The rows come from 5 hidden closed curves, with some noise, and rows from the same curve form a group. Each curve winds through 6 dimensions. The rows are also pushed far along 4 directions, which tell nothing about the answers.
Known rows, each followed by its group:
[-39  19  11 -25   7  28  36  -7  17  -7  44 -13 -13   3 -36   2  31 -15] => W
[-12  -9 -28   9 -10   1  12 -21   5  39  21 -14   8 -37  15   7   7  20] => F
[ 11   6 -48  15 -23 -13  46  -6  -7  48  19  -8   1 -56  28  13 -11  17] => X
[ -3  -1 -35 -15   5   3  -2 -16  12  11   9  -9 -28 -27  23   2   5  15] => W
[  2  -9  25  12  -3 -30  43 -18 -43  31   8   3  30 -34  -9 -20 -34  12] => A
[ -7   6  31  -3  19   6 -50  13  -1 -24 -45  16  -5  44  -8  -8   5   0] => F
[-46  40   2 -44  13  31  34 -36   9 -11  33 -27 -36 -15 -27   0  24  -5] => A
[-35  23  36 -20  15  27  32 -45  -2 -25  39 -11  -3   7 -36  -3  -4  10] => X
[-25  34  15  -7  -6  26  33 -22  24 -12  29 -17 -16 -13 -16  19  21 -17] => R
[  9  10 -18   3   6  10 -13  -3  11  -6  -6   9  -7   7  17   6 -11  15] => R
[ -2   5 -43   7 -27   6  38  -6  10  36  34 -16 -12 -29  21  37   4  15] => X
[-25  15  11 -15   2  32 -33 -20  20 -50   6   6   7  47 -26   3  12 -17] => W
[  0 -22 -14   1 -11  -3  -9  -1  -1  23   8 -12  -2  -1  12  19   7   8] => X
[-18 -15 -30 -10 -13   2  15 -21  24  16  42 -12 -18 -35  13  18  18   8] => X
[-35   6 -20 -20  10   8 -14 -36  11  14   9 -15  -9 -28  -2 -11  20   7] => A
[ 13 -31 -15   4  -8 -18 -12   2   1   4   3  14   5  -4  18   3 -11  10] => X
[ -3 -13 -32 -15  29   6 -53  -4  20   0 -13   7 -28   9  20 -16   6  15] => F
[  6  -6  17   7  -9 -16 -15  18 -12 -17 -26  32  19  30  -8  -7 -17  -8] => A
[-16   5  11   1   7  12  27  -2   6  13  28 -22  -2 -14 -16   4  21  -3] => A
[  8 -17   7  13 -41 -25  46  10  -2  19  27   1   9 -27   2  27   1 -19] => A
[ 25 -16  -6  23 -31  -9  -8  28  26  -9  -3  -2   9  -3  13  26  20 -32] => R
[ -5  -3   5   3   1   2  13   0   2  11   9 -22   3 -18  -8  -2  21 -11] => A
[-25   6  14 -18   7  28 -30  -8  14 -31   2 -11  -8  39 -22  12  27  -5] => A
[ 10 -11  21   9 -21  -6 -22  32  10 -43 -12  19  19  39 -18   8  13 -29] => R
[ 27 -46 -38  21 -15 -14 -56  15  35   5 -12   9   8  -2  40   8   8  -7] => W
[-14   3 -24   2  10   2  11 -25 -18  41  12  -9   2 -26  14  -4 -18  49] => X
[-24  34 -29   1  24  17   9 -44  -2  33   2 -10  -5 -45  12 -20 -11  36] => X
[ 10 -15  -8   4  12  -9 -19  -1 -14  22 -15  -8   5  -8  10 -14  -5   8] => X
[-17  -4 -17  -2  20  14 -60 -14  12   6 -24   0   0  15   9 -10  10  12] => F
[ 32 -25  -6  24 -24 -14 -25  29  24  -6 -18   0  10   4  20  21  13 -31] => R
[  4  -8  27  -9  -7   1  11  14  -1   0   3  -8 -16  22  -5  22   7 -14] => A
[ 11  10 -32  14  10  -6 -33   2 -10   8 -34  20  19  -3  15 -26 -18  13] => F
[-18   9   2   2  12   4  17 -12  -9  20  11 -24   4 -29  -9 -13  15  13] => A
[  0  10 -52   7  27  13 -43   6  12  19 -21  -5  -1 -10  21 -25  15  14] => W
[  7 -28 -39   1 -26 -13  -8  12  21  12  13   4 -11 -15  24  19  11  -9] => R
[  5  -8  24  11  -9  -5  10  -2 -18   3   1   3  23   8 -10   1 -16  -9] => R
[  4 -10  12 -14 -10   3   6  21  22 -29  18   3 -14  27 -14  13  18 -39] => W
[-22  16  16  -9  10  20 -18   6  -2  -9 -18  -4  -2  31 -22  -2  20 -11] => W
[-19  10 -17 -24 -11  16  28 -18  21  -8  42 -15 -22 -16  -7  13  18 -17] => R
[ 25 -21  31   5 -18 -12  20  29   2 -16   9  12  -2  27  -3  24 -11 -21] => F
[-16  40   5   1  27  13  19 -29  -9   8  -6   1  -2 -25  -6 -28 -17  25] => R
[-28  17  22 -21  18  20 -24  -5   6 -45   0  10  -1  40 -37 -15  19  -4] => R
[ -8   0 -21 -23  -3  23 -22  -2  30 -24  14 -21 -24  17  -2  16  32 -22] => F
[-19  32  33 -11  28  11  12 -18 -10 -13  -9   0  -7  -2 -23 -22  -4  -3] => R
[ -4   0 -12  -6 -35   7  34   2  18 -13  40  -3  -5  -2  -6  33  15 -18] => A
[  5  -7  14  -3  -6   9  -5  -9  13 -19  14  -7   0  12   0  18  -1 -13] => X
[ 14  -9 -12   0  -2 -14  -7  12  -7  16 -16 -10 -20 -12  21   9   3   8] => A
[  8 -17 -20  11 -27  14 -11  19  29  -2  19  -4   0  26  10  42  17 -11] => W
[ -4  14  50   3  -7  -4  14  22 -10 -21 -17  15  -3  31 -19  17   0 -10] => F
[  2   3  32  -3 -11   2  24   5   9  -7  11 -16  -8  -3 -11  18  13 -32] => R
[-20  44  17 -16  21  23  12 -20 -14 -27  -5  -3   2  10 -33 -28  -1  -4] => F
[ -8  -2   1  -6 -29  16  19  -4  12  -5  32  -8  -5  19   0  45   6  -5] => X
[ -8 -17 -22 -21 -20   8  12   1  35  -4  40 -26 -32 -13   7  30  38 -20] => F
[  1  -2 -10  13 -22   5  33  15  26  24  26 -10 -14 -17  13  34  17 -12] => X
[  1  11  30  15  22  -9  11   2 -28  20 -28   3  13 -11  -4 -22 -17  21] => F
[ 35  -9 -37  35 -16 -16  -7  21  -2  20 -16  10  28 -16  28  -1 -12   6] => W
[-13  15 -29 -15  25  34 -49 -15  40 -21  -6  -4 -29  20  15   2  21  -3] => F
[-23   4  -9 -23  28  19   4 -15  15   2  26 -21 -18 -12 -11 -18  22   1] => W
[ -8 -14 -12   3  22  -2 -44  11   8   5 -22  21   2  18   6 -20   2  11] => W
[ 29 -31 -14  10   7 -11 -42  34  12  -2 -18   2   3  13  15  -9   8 -18] => W

New rows, each followed by its group:
[  3  -6 -21  -3   7   7 -48  14  15 -31 -14  12   2  30   0  -8  12   0] => R
[ 15 -10  30  16  -8 -11 -17  37 -21  -7 -36  25  21  50  -9   8 -17  -4] => W
[-27  -1 -10 -10  -7  24 -15 -20  17  -2  19 -15  -2  14  -6  21  22   1] => F
[-28  28  23 -12  41  16  13 -10 -20   2  -3  -9   7  -2 -38 -47   5   3] => W
[  1   5  -7  17   3  -2  31   2  -8  48   7  -9  -1 -30  14   7  -1  21] => X
[ 38 -21  34  25 -17 -29  13  26 -24   7 -18   5  27   4   4   5 -24 -18] => R
[ 13 -22  17  10  -9 -17  35   0  -5  11  27 -12  12 -24  -4   2  -8  -6] => W
[ -2  20  39   2 -27  -7  63  13 -23  -3   8  -4   7  -1 -26  18  -4 -24] => W
[ 19 -25  15  14 -28  -6 -21  46   9  -7 -18  10   4  42   5  34  13 -27] => W
[  0   1 -50  -8  32  16 -53  -8  18   0 -15   3 -22   6  29 -12   4  36] => R
[-16 -15 -19 -22  -5   7 -17 -14   9   6  15 -24 -14  -4   2   9  24  -7] => X
[  8   6   8   0 -15 -20  45   9 -24  18   1  -8  -6 -32   0   4  -4  -2] => A
[ 17 -20 -35  17 -42  -6 -18  21  23   1   1   4   8  11  22  40  14 -17] => F
[  5  12 -26  -1  19  19 -33  -2  25  -5 -16  -3 -17   5  19  -3   6   4] => F
[-11   5  -8  -8  29  15 -18  -9   8  11  -2 -18  -7  -6  -2 -18  14   4] => A
[-29  21  -3 -17  17  16  10 -20  -7 -19  21  -4   5  -2 -30 -28   7  11] => R
[ -1 -18 -27  -3   4  -6 -68   0  14  -5 -32  14  -3  13  18  -7   8  -1] => A
[  4 -19 -35   1  22  13 -62 -12  17  -1 -13   3  -4  13  26  -8  -2  28] => W
[  0   3  28   1  23  -2 -45  12 -27 -24 -45  12  18  45 -20 -26  -5   4] => A
[-36  28  38 -37  17  21  32 -29  -8 -31  31  -9 -16   9 -40  -9   4  -5] => W
[  6  14  15   9 -24   6  23  15   1 -22  11   3  21  19 -19  15   0 -28] => W
[-18  13  23 -13 -18  12  43 -14  -6 -22  38  -4   9  14 -33  15   0  -8] => A
[ -9  10  20   1 -12  16  25  13   2   1  13  -3  -5  23 -18  27   9 -11] => X
[ 19  -9  39  18   1 -23  40  23 -36  25  -8   7  16  -5  -7  -4 -28   5] => A
[  1 -11   4  -1 -20   3  29  -7  18  20  32 -25 -16 -21  10  34  15  -8] => R
[ -3  -1 -39  17  -3 -10  13 -19  -3  51   9  -7  12 -51  22  -8  -8  30] => F
[-15  -1  27 -12  22   2 -26 -21 -32  -7 -19   9  12  29 -16 -17 -23  23] => A
[ -3  23  37  -4  36 -10  39  -8 -54  23 -16   2   2 -15 -19 -39 -33  29] => A
[-22   3 -17 -26  23  22 -37 -41   3 -13   4  -5  -7  10  -6 -17  -1  14] => A
[ 27 -18 -56  22  11  -3 -39  26  16  40 -26  10 -12  -5  50   5  -3  29] => X
[ 25 -19  -5  23  10 -18 -45  23  -6  19 -47   8  10   9  27  -8 -10  13] => F
[  9 -24  26  20 -25 -22  30  33  -5  15  11  11  16  -3 -10  14   2 -18] => W
[-31   8  41 -20  -3   7  38 -26 -29  -5  28  -5  10  10 -41  -2  -6   4] => X
[  3   5 -51   5  16  11 -57  -7  23   6 -27   9  -4   0  30 -16   1  14] => F
[-19   8  -7 -16   7  32 -43   2  39 -20  -6  -1 -36  41  10  28  28   7] => F
[ 13 -11 -54  12  13  -9  -2   0   3  34   5  -3  -6 -43  35 -15  -4  44] => R
[-19  46  15  -6  19   8  15 -10 -32  -5 -20   5  12   0 -27 -33 -12   6] => W
[  4  10  13   7 -28 -10  15  18 -17 -17 -12  20  19  20 -15  11  -8 -11] => F
[-16  -4  35 -12  -1   1  13 -21 -23  -6  11  -2   6  17 -22   3 -14   7] => A
[ -4   5 -41  16   9  -1   8 -29   0  38  11  -7  14 -52  22 -19 -12  36] => W
[ 29 -33 -14  16 -15 -18 -31  24  -9  16 -21  10  11  24  23  18 -14   8] => X
[ 20 -31  -3  17 -25 -28   3  36   4   6  -3  16   3  -3  14  14   5  -7] => R
[-20   4  17   9  27  -6  -2   2 -25  18 -14  17  18   0 -18 -35 -13  25] => W
[  0   4  -1   6 -25   3  27  18  12  13  15 -21  -6 -11  -3  26  26 -29] => W
[ 42 -39  -9  21  -2 -35 -27  41  -5  20 -31  18   0  -4  35  -1 -12  12] => R
[ 11  -3 -26  14   8  -9  28  16  -6  38  12 -11   6 -40   8 -20   2   4] => W
[ -9  -2  10 -27   6   7 -39   3  -8 -38 -17   6   1  48 -24 -14   8 -28] => X
[-29  15  -5 -22  20  29 -13 -28  32   2  12 -29 -37 -12   0  10  35  -4] => R
[-35  30  30 -15  12  20  37 -37 -30  -2  23  -2  10  10 -31  -6 -21  28] => X
[  5  -1 -33  22   9 -11  22  -4  -3  58   4  -6 -14 -50  39   4 -12  57] => F
[ 25   6   7  33 -12 -19  16  16  -4   7 -17  17  23 -18  10   1 -17   2] => R
[ 19 -22 -36  13   3 -12  21  -9  11  35  30 -11  -7 -53  34  -1  -9  31] => X
[ 13  -7 -11  19  33  -4 -50  15 -16  13 -41   9  17  15  13 -33  -8  29] => A
[-31  11   1 -23 -12  11   1 -16  14 -16  11  -7 -14   1 -16  10  25 -21] => A
[  2  17  17 -10  -9  17  -8   8  27 -40  -3   4 -13  30  -9  22  12 -36] => R
[-30  11   5 -14   6  31  -7 -31  19 -22  30  -9   2  17 -19   3  15   0] => W
[-31  15  -2 -10 -14  22   0 -16  13 -14  16  -3   5  16 -19  14  16 -15] => F
[-22  25  36  -1  14   5  32  -6 -38   8  -6   6  14  13 -30 -13 -15  18] => W
[ 20 -15 -28  11  -7 -11  17  10   7  26  18  -5 -12 -28  28  14  -2  24] => R
[  3  -3 -21  17  -6  -7  -6   1 -12  22 -10   8  13  -5  16   0 -13  30] => F
[  0   9  30  -1  16 -14  34  -1 -25  14  -6  -2  -2 -22  -8 -23 -14   4] => R
[  2  -9 -42  -7 -19   1  34  -2  13  26  40 -25 -18 -43  17  15  17  -6] => X
[ -4  -9 -13  -5  29   2 -54 -16 -15   9 -29   2  -6  12  17 -17 -10  41] => A
[-18   4 -21 -29  11  20 -38  -9  21 -28  -2   7 -21  28  -6  -5  14 -15] => R
[  2   3  22  11  17 -10  -9 -13 -27 -11 -18  22  36   8 -17 -36 -29  12] => W
[ -2  20  25   4  22  -2 -22  16 -34  -6 -51  19  18  30 -18 -28 -17   3] => W
[ -8  14  -1  -5  29 -10  -4 -11 -33  17 -31  -2  -7 -18   1 -33 -12  32] => A
[ 17 -27 -26  12  14 -12 -12   8   5  32   4 -13   1 -33  24 -15   6   5] => W
[ 15 -14  -6   9 -24  -4 -31  36  25 -17 -21  15 -17  37  22  40  16  -9] => F
[-45  30   9 -17  16  41   7 -18  10 -18  25  -8   0  30 -35   0  22   4] => W
[-26  10 -26  -5  12  30  -5 -28  17  13  24 -15  -6  -6   5   7  12  30] => W
[-23  19  -6  -3  25  16  19  -4  -8  19  15   2   3 -10 -18 -22   4  19] => W
[-29   6 -18   0  13  16   6 -10   3  34  16 -11  -8 -16   3   5  14  30] => W
[  3 -17   9  -1 -34   0  -4   7  32 -27  19   6   5  16  -6  27  17 -41] => W
[-10  16 -14   0 -13  21  -3  -5  21 -19  11  -7   2  12  -8  15  19 -21] => W
[-29  15  14 -21  13  27  30 -14  17  10  36 -33 -28 -10 -15  11  26  -7] => A
